The first 5 rows are patterns. Each new row is the sum of 2 different patterns, raised or lowered, with some noise. Before adding, each is slid sideways (what falls off one end comes back at the other) and multiplied by a number that may be negative. Names go in the order of the patterns.
Known rows, each followed by the names of its patterns:
1.951	2.078	1.019	-0.653	3.377	-2.257	0.815	0.704	-2.714	-0.597	-1.696	-0.618	-2.974	0.511	0.057	-0.581	0.736	1.535	-2.886	-1.524	-0.930	-0.689	-2.044	1.162	-1.035	-1.153	-0.879	1.284	2.971	-0.594	-0.024	2.232	0.966	3.759	2.520	1.830 : (3)
-1.374	0.366	-0.010	-0.207	0.882	-1.463	1.784	-1.508	-1.180	0.293	-0.132	-1.428	-0.678	1.107	-0.612	2.713	1.833	1.114	1.490	-0.724	1.248	0.494	1.958	2.172	-0.768	0.603	0.090	-0.121	-0.340	0.698	0.892	-1.046	-1.458	-0.567	-1.257	2.079 : (0)
-0.922	-0.572	-2.296	-1.870	0.326	-0.369	-0.871	-1.546	0.093	-0.027	-1.754	-0.205	1.086	-0.244	-0.182	0.898	0.804	-0.446	0.720	-0.215	-1.316	-0.122	1.849	0.002	0.936	0.078	-0.143	-0.709	0.106	-0.424	0.260	-0.982	0.927	-0.553	1.011	1.454 : (4)
-1.861	0.440	1.969	-0.433	2.077	-0.575	1.498	0.166	-0.654	0.008	-0.399	-0.152	0.274	-0.814	-0.314	0.106	0.628	0.203	0.564	0.904	0.191	-0.080	1.964	2.003	2.352	-1.459	0.294	0.674	0.652	1.938	-0.892	1.871	-2.612	1.730	-2.242	3.475 : (2)
0.988	-0.510	2.275	-0.798	-0.568	-1.098	-0.713	-4.807	0.943	-0.739	1.861	-0.726	0.188	1.385	-0.882	-1.103	0.281	2.704	-1.712	-0.560	-1.239	-1.592	-1.233	0.906	0.231	-0.753	-0.308	-0.353	1.207	-0.288	0.535	-0.792	-0.480	-0.793	0.342	-2.287 : (1)

New rows, each followed by the names of its patterns:
-3.372	-4.274	-3.660	-3.489	-1.835	-3.886	-3.556	-4.277	-2.938	-3.163	-2.334	-2.938	0.050	-6.274	-1.255	-1.904	-3.983	-3.610	-4.102	-4.981	-5.966	-3.972	-3.920	-2.267	-3.607	-3.198	-5.128	-4.434	-1.988	-3.544	-3.420	-3.072	-3.107	-4.353	-3.855	-2.014 : (0) (2)
0.744	-0.184	1.116	0.582	-0.673	1.155	0.355	-0.130	0.584	0.887	3.889	-0.106	1.857	3.882	0.789	3.004	0.372	0.503	2.546	2.050	1.001	-0.899	3.535	-0.684	0.034	1.350	0.132	0.285	-0.329	1.560	-0.243	0.873	1.747	0.310	0.146	2.003 : (3) (4)
4.624	5.305	3.924	2.607	5.301	1.403	3.478	3.729	0.285	3.222	1.508	3.403	1.778	2.874	2.721	1.285	2.470	4.275	0.625	1.420	1.434	2.721	1.713	2.778	2.155	3.123	2.262	3.867	5.983	3.127	2.704	5.161	3.681	5.101	4.976	5.759 : (3) (4)
2.199	1.711	3.730	-1.340	1.856	1.164	-0.502	0.995	0.666	0.742	-0.468	1.441	2.046	0.242	2.225	1.686	-1.423	0.807	1.097	2.210	0.969	1.984	0.780	1.180	1.665	2.150	3.392	1.908	1.460	2.288	2.043	4.027	2.639	2.031	2.893	2.364 : (3) (4)
-0.455	0.161	-0.260	1.493	-0.782	0.715	-1.048	-1.191	0.101	0.673	0.159	1.983	-0.545	1.708	0.072	0.661	-0.484	-0.403	-1.895	0.857	-1.284	1.419	-0.298	-0.548	0.456	-0.293	-1.101	0.244	2.624	-0.968	-1.361	-0.802	-1.584	-0.634	0.741	0.614 : (4) (1)
-3.776	1.366	-2.439	2.905	-4.169	-1.402	0.985	-1.608	0.842	-3.149	0.210	-1.864	-1.579	-1.022	-1.331	-1.966	0.696	-3.161	-1.429	-3.504	-0.238	-0.899	-0.147	-0.099	2.970	-2.458	1.080	-1.187	1.324	-3.076	-2.376	-0.214	0.108	0.222	-4.820	1.819 : (2) (1)
-1.652	-0.834	-2.737	-0.834	-1.022	1.717	2.587	-1.528	-0.564	1.328	1.059	1.501	0.838	1.800	0.505	-0.430	-0.042	-1.135	0.567	-2.938	-0.014	-1.020	-2.530	-0.125	-1.937	-2.796	-2.810	-1.290	-0.884	-1.046	0.130	-0.067	-2.538	-1.991	-0.645	-2.192 : (3) (4)
1.417	3.570	0.160	-0.557	1.715	0.261	5.369	3.043	2.043	2.248	1.519	2.225	-1.077	5.617	-2.351	2.812	-0.646	-0.755	0.020	-2.197	0.353	-3.411	1.582	-0.205	0.108	1.911	2.332	-1.873	-0.577	-0.306	0.539	-1.063	1.788	-0.629	-0.511	-0.414 : (3) (2)
-3.104	-2.130	-3.093	-1.167	-0.252	-1.293	-1.962	-1.396	-2.140	-1.905	-0.642	-3.540	-2.707	-2.523	-4.846	-2.572	-5.408	-2.173	-4.798	-0.506	-3.211	-3.461	-2.891	-2.245	-8.225	-2.980	-3.742	-1.581	-4.492	-1.647	-2.314	-3.887	-4.070	-1.446	1.347	-4.177 : (3) (1)
-1.074	0.700	2.904	-1.997	1.684	-4.416	-0.099	-0.866	-1.659	-0.495	-0.955	2.132	-2.883	3.483	0.800	0.469	4.074	1.885	2.695	2.428	4.433	0.646	0.835	1.782	0.158	-0.874	3.844	2.777	0.844	0.651	1.813	0.992	2.035	2.150	1.634	-1.055 : (3) (2)
-2.292	-5.272	-1.255	-3.400	-2.245	-2.639	-1.899	0.523	-5.253	2.921	-2.792	-2.383	2.148	-0.353	-0.373	-0.699	2.952	-1.786	1.452	1.314	-0.522	-0.835	1.387	1.668	0.448	1.543	3.085	-2.448	0.750	0.460	-0.018	-2.323	-2.875	0.630	-1.761	-4.012 : (3) (0)
-1.701	1.304	1.921	0.566	-1.899	2.779	2.839	0.934	4.669	2.564	0.602	3.133	2.917	3.128	2.535	2.328	1.638	1.396	2.919	1.746	1.663	2.982	4.865	1.463	2.779	0.855	1.848	2.939	3.605	3.133	5.559	-0.736	2.890	0.020	1.311	1.050 : (3) (1)
